There are 9 hidden switches. A switch that is on adds its own fixed numbers to the row, and there is some noise. The rows also spread widely along 15 directions, which tell nothing about the answers.
Known rows, each followed by its switches (1 for on, 0 for off):
[ -2  25 -21  21   3  33  22  13   1  12  -9 -22   4 -14 -13 -23 -20 -36
  17   8   9   3  -3] : 1 1 1 1 0 1 0 1 0
[  6  -8   6  20   2   8  20   4  -5  25  -5  28   5  -8   4   0 -32 -10
  -4   0  30  34 -23] : 0 0 0 0 0 0 1 0 0
[ 34  33 -24  42   0  30  -7  -1  -2 -13 -39 -30   5 -12   8  -1  30  13
  23  20   3  29   6] : 0 1 1 1 0 1 1 1 0
[-22  -1   7   1  -6 -10  -8  30   3  -6 -19  11   6 -25  -8  -3  -2  12
 -22  -3   4   4  -8] : 0 1 0 0 1 1 0 0 1
[  8   1 -11  -4   9  -3   1   9  18 -15 -18 -22 -22  -7   7  -8 -15  -1
 -19   2 -13  17 -14] : 0 1 1 0 0 0 1 1 0
[-17  23   4  35  -7   6 -19  -1 -28   4   5  15  12  -8  14   9  19  16
  23  -5   3   9  -6] : 1 1 0 0 0 0 0 1 0
[ 20   9  12  22  22   0  -7  18  -7 -10  -5   1  -9   7   1 -36  -9   3
   5   4  20 -33 -20] : 1 1 1 1 0 0 0 0 1
[  7  -2  23   2  20   2  -1   6  25 -23 -11  13   2   5   4   2   3  21
 -21  -5   9  -2 -19] : 0 0 1 1 0 0 0 0 1
[-33  31  21  22  10   1   1   3   5   0  -8 -16 -25 -20   1  15  16 -11
  -5 -20 -26 -11 -19] : 1 0 1 0 1 0 0 0 0
[  5  20 -16  15  13  14  21  23   2  16 -34 -29  -8 -30 -16 -37  -7 -34
   1 -10   0 -13 -11] : 1 1 0 1 0 0 1 1 0
[  6   5  12  51  31 -35 -22  19  31  -3 -16   4 -24 -30   4  20  19 -27
 -11 -16  -4 -31  -3] : 0 1 1 1 0 0 1 0 0
[-23   9   7  -6 -20  28  50 -15   2  17  -5 -26  19   3  -1 -13 -15   0
  26  -7 -12  30 -36] : 1 1 1 0 0 0 0 1 1
[ 31   9  18  10 -14  12  12  15  -4 -12   0   2  34  -6  -1 -36  -5  -5
  16 -14 -25  39 -10] : 0 1 0 0 0 1 1 1 0
[-25   7   4   0  -4  17  24  10  -6 -26 -14  19  48 -14 -11 -77 -23   6
  18   6  -6  27   8] : 1 1 1 1 0 0 1 0 0
[ -4  -2   4  15  14 -25   6  37   3  -1  -4   0 -30 -18  -6 -18 -23  24
 -22 -16 -14  -1 -29] : 0 0 1 0 0 0 1 1 1
[  7  19  -5  43   3  -7 -45  24 -17 -15  19  16 -20 -13   7  16  -7  -7
 -10   3  -7   6   2] : 0 0 0 0 0 1 1 1 0
[  7   3   6   3   4  11 -15 -11   4 -20 -14   5   4   0  14  34  19  10
 -15  12  26 -22 -22] : 0 0 1 1 0 0 0 0 0
[  7  -1  16  30  -7 -27  23  24  12 -19   5  -5   1 -38  -9  13  -7  49
 -10 -14 -38  -1 -40] : 0 0 1 0 0 0 1 1 0
[-18   5 -36   7 -13 -15 -53  10  -4  11  14   1 -11 -12  21  27   4  -3
 -14   0  12  14  -4] : 1 1 0 0 0 0 0 1 1
[ -3  15   5   0   5   4  -6  -3 -14 -23  -7  -3  -6   3  16 -10   1  16
  -4   9  -2  -4 -28] : 0 1 1 0 0 0 0 0 1
[ 42   9 -20  31 -36   9   1   6 -39 -14  20 -20  41 -23 -10 -18 -10  -4
  27  25  11 -21 -17] : 0 1 0 0 0 0 0 0 0
[-36 -10  -2   7 -18 -14  18   7  16  -4  31 -22  -8  -6  -6  17 -36  31
  -4   4 -18  11 -20] : 0 1 1 0 0 0 0 0 1
[-13  30 -22  14  46   5 -19   9  23  -5 -19  12 -24 -24   7  -5   3 -42
 -24   3  18 -16   8] : 0 0 1 1 0 1 1 0 0
[  9   8  11  -4  29  -3  36 -16  34  19 -19 -16 -20   6  22 -23   4   9
  13 -15 -13  19 -40] : 1 0 1 1 0 1 1 1 1
[-33  -4  15  18   9 -24 -11  -9  11  21 -21 -15  -9  16  15   3  41  27
  29 -17   6   6  16] : 0 1 1 0 0 1 0 0 1
[-16  -7  14  34   1 -10  -1  -1   8  13  -9  21  20  -9   2  -4  -3 -28
  25   0  15   1   4] : 1 1 1 0 0 1 1 0 0
[ 36  35  -1  42  -5  21  -2  -3 -11  -3  12 -12  -5 -11  12  14 -12 -38
  15  12  -7   7 -34] : 1 1 1 0 0 1 0 0 0
[ 27 -12  19   8   5  -6  17  31  -6  -6  -9  17  22  -9 -11 -54 -22  48
   3   7  22 -11 -27] : 1 1 0 0 1 0 1 1 1
[  3 -14  11   2 -32   8   4 -35  -2 -17 -35 -46  -2   8  14  10  17  -8
  18   8 -25  30 -11] : 0 0 0 1 0 0 1 0 0

New rows, each followed by its switches (1 for on, 0 for off):
[-24  -8 -14  21 -16 -21  32  18  -5  10 -18 -19  16 -41 -18 -20   1  42
  19  -3  -6 -18 -20] : 1 0 1 1 0 0 1 1 0
[  8  11  -5 -12  47 -11  14   9  48   9  12  -8 -16   1   8 -23  -3  25
 -17 -23   2   1 -16] : 0 0 1 0 0 0 1 1 1
[-24 -26  34 -12  -4  -1   4 -11  12  13 -38  38   5   4  24  21  -3 -36
 -13 -21   2  51 -22] : 0 1 0 0 0 0 1 1 0
[-24   5   4  17 -10   3 -33  11 -28  -8  10  28  11   8   8   0  -1  18
  -1   1  20  16   0] : 0 0 1 0 0 0 0 0 1
[-39   5 -23  -5  -7  11  -1  -1  -1  -4 -28  20   5 -24  11  -3 -20  19
 -15  31  25  31 -23] : 1 1 1 0 1 0 1 0 1
[ 19  14 -38  18 -11   6 -25  15 -29  -1 -33 -29 -20 -13   6 -30 -10 -30
   8  25   5   5 -15] : 1 1 1 0 0 1 1 1 1
[ -4 -14  -1  -1  -1  -5   9 -15  32  13   3   5  18  -2  10   5 -13 -28
  -2  -8  10  33 -12] : 0 0 1 0 0 0 0 0 1
[  0 -15   5   9  -1 -12   4   6   5  36   3  12  11  16  13 -14  -4  38
  24  -7  26  29  -9] : 1 1 0 0 0 1 1 1 1
[ 17  32 -13  -9   0  22  51  14 -11   8 -63 -36  18 -46 -15 -58  14 -30
   8   0  -4 -14 -34] : 0 1 1 0 1 1 1 0 0
[ 30   6 -28  21   2   9  16  -6  17   8  -7 -25 -14 -16  10  13 -25 -30
   3  27  16   4 -29] : 0 1 1 1 0 1 1 0 0
[  2  11   1  15   0   5 -10  17 -29 -26  13 -30 -16   6 -10 -57 -28 -33
  12   0 -27 -11  13] : 0 1 0 0 0 0 0 1 0
[  0   9  -8  39   9   7  24 -14   8  17 -12  -8  -6 -17   8  -3 -16 -39
  23  13  13   1 -26] : 0 1 1 1 0 0 1 0 1
[-17   1 -28  13  -8  -4 -25   0  -9  -2  13  24  19 -14  14 -20 -20 -10
   6  19  21  19   2] : 1 1 0 1 0 0 0 0 1
[ 13  -4   8 -21  13   1  59  14  22   1 -22 -39   1  -1 -16 -44 -17  37
  -1  -6  -3  -8 -23] : 0 1 1 0 0 1 0 0 0
[  5  12  -8  -2   5   4  27  -6 -11  14 -60 -16   1 -26   5 -40  13 -28
  15  -5  -7   4 -31] : 1 0 1 0 0 1 1 1 0
[  0 -23  -6  21 -19 -18 -18  -1  -3 -26  -9  11  22 -18   5   4  -9  23
   0  24   8  15   4] : 0 1 0 0 0 0 1 0 0
[ -5   3   5  15 -19  -3   0  29 -23  27 -14  12 -10 -14   9  -1 -16 -16
  -8  -7  13  26 -41] : 0 1 1 0 1 0 1 0 1
[ -5  -1  21  45   0 -14 -17   0   2  -8 -27   9  13 -10   5   7  24  16
  17  -4   2   3  -4] : 1 1 1 0 0 0 0 0 1
[  3   4  36  14   2  -4  19 -13   4   9  -3  23  26  -1  21   3  18   7
  19 -18   0   6 -44] : 0 1 1 0 0 0 1 0 1
[ -5 -20   5  28 -30 -14  11   4   8  10 -33  12  30 -28   2  30   2  28
   9  11  13  22 -34] : 1 1 1 0 0 1 1 0 1
[-15  15 -41   7   1 -20  -3 -19 -13 -12  23 -41 -22 -11  17 -42 -21   7
  26  31 -16 -21 -18] : 1 1 1 0 0 0 1 0 1
[ -7  -4  -3  14   0   7  -1   7  -1  -8  -8  10   6  -7  -3   1 -22  -8
  -6  19  28 -10 -16] : 0 1 1 0 0 0 1 0 1
[ -2 -16  10 -15  -1  11  48  -6   9  27 -10   1 -10   8   9  -6 -40 -22
  -2   2  19  23 -45] : 0 0 1 1 0 1 1 0 0
[ 12  -1  -5  30   9  -2 -18  11   5  -4 -24   0 -15  -6   6  11  -3   0
  -9   7  16  11  -8] : 0 1 1 0 0 0 0 1 1
[-10  23   4   5  -1  12  28   7  15  17  -3 -12   7 -20  -3  -6  -2   9
  -3 -16  -7  28 -24] : 1 0 1 0 1 0 0 0 0
[ -8   5  -4  17 -12 -17   1  12  -9  18   0  -5  -9 -15   8  -9  -8  -2
   9  -9 -13  21 -21] : 1 0 1 0 0 1 1 0 0
[-13   2 -11   3 -17   7   8  -1   9 -13  -4  11  31 -20   4 -12 -22 -12
   3  14  -7  39 -14] : 0 1 1 0 0 1 1 0 1
[ -5   3  -1  14   5   9  14 -11   4   4  -6 -24 -21   4   4  28 -10   4
   6  20  21 -20 -21] : 0 1 1 0 0 1 0 0 0
[ -1 -19  21  27 -24  -7   0 -10 -35 -35 -12  -2   8   1   0 -46 -29 -42
  28  13 -31  11 -14] : 0 0 1 0 0 0 0 1 1
[  3  24 -13  47  -9  23 -17  40 -54   2 -25  16 -17  -9  -2 -28 -26 -13
   4  21  24  22 -14] : 0 1 1 1 0 1 1 0 1
[-17  -4  51  34 -14  -9  20   6  20  -5  17  18  27  -7  -3  15 -12  10
  15 -23 -26  16 -32] : 1 1 1 0 0 0 1 0 1
[  3  -7 -22  19  -5   4 -11  11   0 -10  14   4  -6  -6   1   1 -36  -5
  -9  24  20   4 -15] : 0 0 1 1 0 0 1 1 1
[-55  12  34 -20  40  18  32  -2  19  17 -15  12 -11  12  -6 -22   3 -15
  -4 -28  13 -22   0] : 0 0 0 1 0 1 1 0 0
[ 24   5   8  27 -10   4   9  17   4   1   0 -14  10 -12  -9  12  -4  11
   3   0   3   1 -14] : 0 1 0 0 0 1 1 0 0
[-10 -19  27  10 -25  -1   2  28  -7 -21 -19   0  13  -2 -16  14 -11  53
 -15   2   5   2 -19] : 1 1 1 0 0 0 0 0 0
[ 23  14  33  23  14  -3   1  21  17  -8 -17 -11  -3  -7   0 -26  15   2
   8 -16 -19  -8 -18] : 1 1 0 1 1 1 1 1 1
[-25 -24  39  18   2 -21 -24  10   9  -1  10  48  17  24  16  -4  -9  26
   7 -13  14  35  13] : 1 1 1 0 0 0 1 0 0
[-14  19 -11  31   1  15  -9  18  10 -10 -22 -13 -17 -39 -17  35  -2  -6
 -29  13  11 -15 -16] : 0 0 0 1 1 0 1 0 1
[ -5  -6   1  33   6  -1 -34  17 -11 -16 -12   8 -26   5   1  13  -9  32
 -17  17  28  -1   2] : 0 0 0 1 0 0 1 0 1
[ 28  11   6  12 -15  12  18  20  17  -6   8 -28  23 -19 -18   9  -1  20
  -3   3   3  -6 -13] : 0 1 0 0 1 1 0 0 0
[-20  -2   1  -4 -38  -5  12  19 -24  16   7 -19  22  -6  -8 -34  -3  52
  17 -10  -5  25 -18] : 1 0 0 0 1 0 1 0 1
[-20 -30  13   1   8   0  17 -40  41 -14 -24  -6  -6  10  12  -1 -20   0
   2  15  -3  43   1] : 0 0 0 1 0 0 1 0 1
[-18   1  27  24  -1  -6 -29  14 -19 -13 -12   2  -6  19   5   4  22  32
   9  -6  10  -9  11] : 0 1 1 0 0 0 1 0 0
[-32   5   6  17 -10  26  10  30   0  -9 -56  22  22 -24 -18 -28 -15 -18
  -4  -1  -1  42   0] : 1 1 1 1 0 1 1 1 1
[ -9 -25   6 -21 -23 -27  18 -10  18 -11 -19  26  54 -35  15 -13   1 -18
  -3  -8 -15  21 -30] : 0 1 1 0 0 0 1 0 0
[-12  -8 -23   1  -3  -9 -14  -2  -1 -16 -11 -17   3 -16  -8 -16 -12 -16
  -6  21  16 -34  -6] : 1 0 1 0 0 0 0 0 1
[-20  -3   6  -3 -28  -1  -2  15 -21 -11  -6  16  25 -23  -5   1  -8  -4
 -12  -2   1 -10 -33] : 1 0 1 0 0 0 1 0 0
[  4   6 -33  42   8 -28 -26  12   4  22  26  -1 -13 -27  10   1 -14 -19
  10   3   9  -4   2] : 1 1 0 0 0 0 1 1 0
[  8 -22   9   2  -4  -4   9   5  -4  15 -26 -25  -5  14  -3 -17   3  12
  13   0  27  -2  -3] : 0 0 1 0 1 0 0 1 0
[-22  -2  12   8   1   5   6  20  17 -15 -23  21  38 -29 -23 -10   0 -16
 -17 -14   4   3   8] : 0 0 1 0 0 0 1 0 0
[ 27  10  19  26 -20  10   4  26 -24  -5  16  -5   9   4 -10   2 -13  37
   6   2   8 -10 -41] : 1 0 1 0 0 1 0 0 1
[ 18   8  15   2   7   8  -3  22   0  -5 -21   4 -11   2   4 -12  -4 -12
 -16 -15  -7  18 -29] : 0 0 1 0 0 1 1 1 1
[  5 -14  25  13   8  10 -19 -10  24 -13 -11  25   2  15  17  25  -4 -34
 -10   0  15  17 -16] : 0 0 1 1 0 0 1 1 1
[ 53 -30  -4   7  -7 -14   4  49  -7   1 -48  16   2 -28  -9 -22 -35   3
 -31  19  41  -5 -43] : 1 1 1 0 1 0 1 1 0
[-26  21  -2   8  -4  24  -7 -10  11 -12  11  -7   8 -10   1  33   5 -24
   1   4  -6  -6  -1] : 0 1 0 0 0 1 1 1 0
[ 14  33   5   0   3  23   9  -4   9   0  19  10   9  -1  23  11  -1  12
 -11 -14 -10  51 -37] : 0 0 1 0 0 0 1 0 0
[-16 -15  24  -7  -2  14   1  23 -17  12 -59  20  11  11  -1 -23  11 -21
  -3 -17  31   4 -15] : 0 1 1 1 0 0 1 1 1
[ 14   1 -22  15  -1  -5   9   2  12  22 -21 -49 -35  -7   0 -14 -15 -25
   6  12   5  17 -12] : 0 0 1 0 1 1 1 0 1
[  4   1 -13  -5 -20   6   6   3   6   0   7 -30  -9  -6   6  23 -10 -15
 -12  -4 -12  12 -32] : 0 0 1 1 0 0 0 1 0
[ 11  -4   4  17  14  10 -26  -6   9 -21 -33   5  -1   0   7  -9   5 -64
  -3   4   8  -1   8] : 0 0 1 1 0 0 1 1 0
[ 13 -36  17 -31  -9   0  -5  -2  10  12 -25   8  18  31  12 -27  -8 -33
   3  -9  23  28  -6] : 1 0 1 0 0 1 1 1 0
[-35 -16   8  -2   1  -9  14 -15  46   4 -22 -16   6  -5   2  29  13   2
   5  -8  -6  12   6] : 0 1 1 0 0 1 1 1 0
[ 15   8  32  33  11  22  -5  -1   6 -39 -31  -2  -3  -3  -7  18  11  24
 -13   7   2  -7 -14] : 0 0 0 1 0 0 0 0 1
[-20  52  -4  -4   3  34   6   4   3  -9 -21 -19  19 -16   1  -9  37  34
   4  -3  -6  15  -3] : 1 1 1 0 1 1 0 0 0
[ -3   2 -13  24 -10 -21  -5  -6  -6  -9 -10  14  17 -34  20  16  16  20
   8  15   6 -10 -29] : 0 1 1 1 0 0 1 0 0
[  7 -32  27  -6 -18 -15  -1  -6   4   5 -25  -5  25  21   7 -30  10  11
  19 -15   4  26 -11] : 1 0 1 0 0 0 1 0 1
[ -6  -8  14   9 -13  -6   4  11  -7 -10 -13   5  -3  -2  11 -15 -15 -22
   6  -4 -20  21 -25] : 0 1 1 1 0 1 0 1 1
[ 15 -19  33  -3 -26   8   8  21 -22 -17 -29  -5  34  12 -13 -56  -4 -14
  20 -13 -15  21   6] : 0 1 0 0 0 1 1 1 0
[-51  10   7  32 -15  -3  23 -11  17   1  13  -8   5 -24  -4  29  -6  -2
  21 -10 -41  31  -4] : 0 0 1 0 0 1 1 1 0
[-28   4  12  15 -12  -2  -4  12 -16 -14  -8  17   8 -18   1 -12 -10  11
   1  -5 -18  13 -23] : 1 1 0 0 0 0 1 1 1
[-23  10   5  24   7 -15 -20 -12  -6 -18 -21 -14 -47  -5  26  11   7  -1
   0   9 -28   9 -15] : 0 1 0 1 0 1 0 0 1
[ -6 -10  29  43   1 -13  31  -8  -2  11  -9  13  17  -6   4 -28 -13  -9
  49   4   0  -1 -16] : 1 1 1 1 0 1 1 0 0
[  3  -4   1  -9   5  18  50 -44  25  14  -5   2  38  -6  15  -7 -12 -29
  26  13  23   7 -31] : 0 1 1 0 0 0 1 0 0
[ -1  13   0 -12 -30   8  17  36 -43  12 -15 -34  -8 -12 -12 -52 -16  -4
   8  -6 -16  -7 -41] : 1 1 0 0 1 1 1 1 1
[  3 -19   1   2 -12   9   6  -8  -1  41 -15  -2 -16  27  22  21 -14  13
   2   3  44  40 -37] : 1 0 1 1 0 0 0 0 1
[ -5  -6  17  46  -8  -3   1  14   4  -2  -7  -3  -1  -5 -13   1 -17 -14
  12  -3  -8  26  11] : 0 0 1 0 0 1 1 0 0
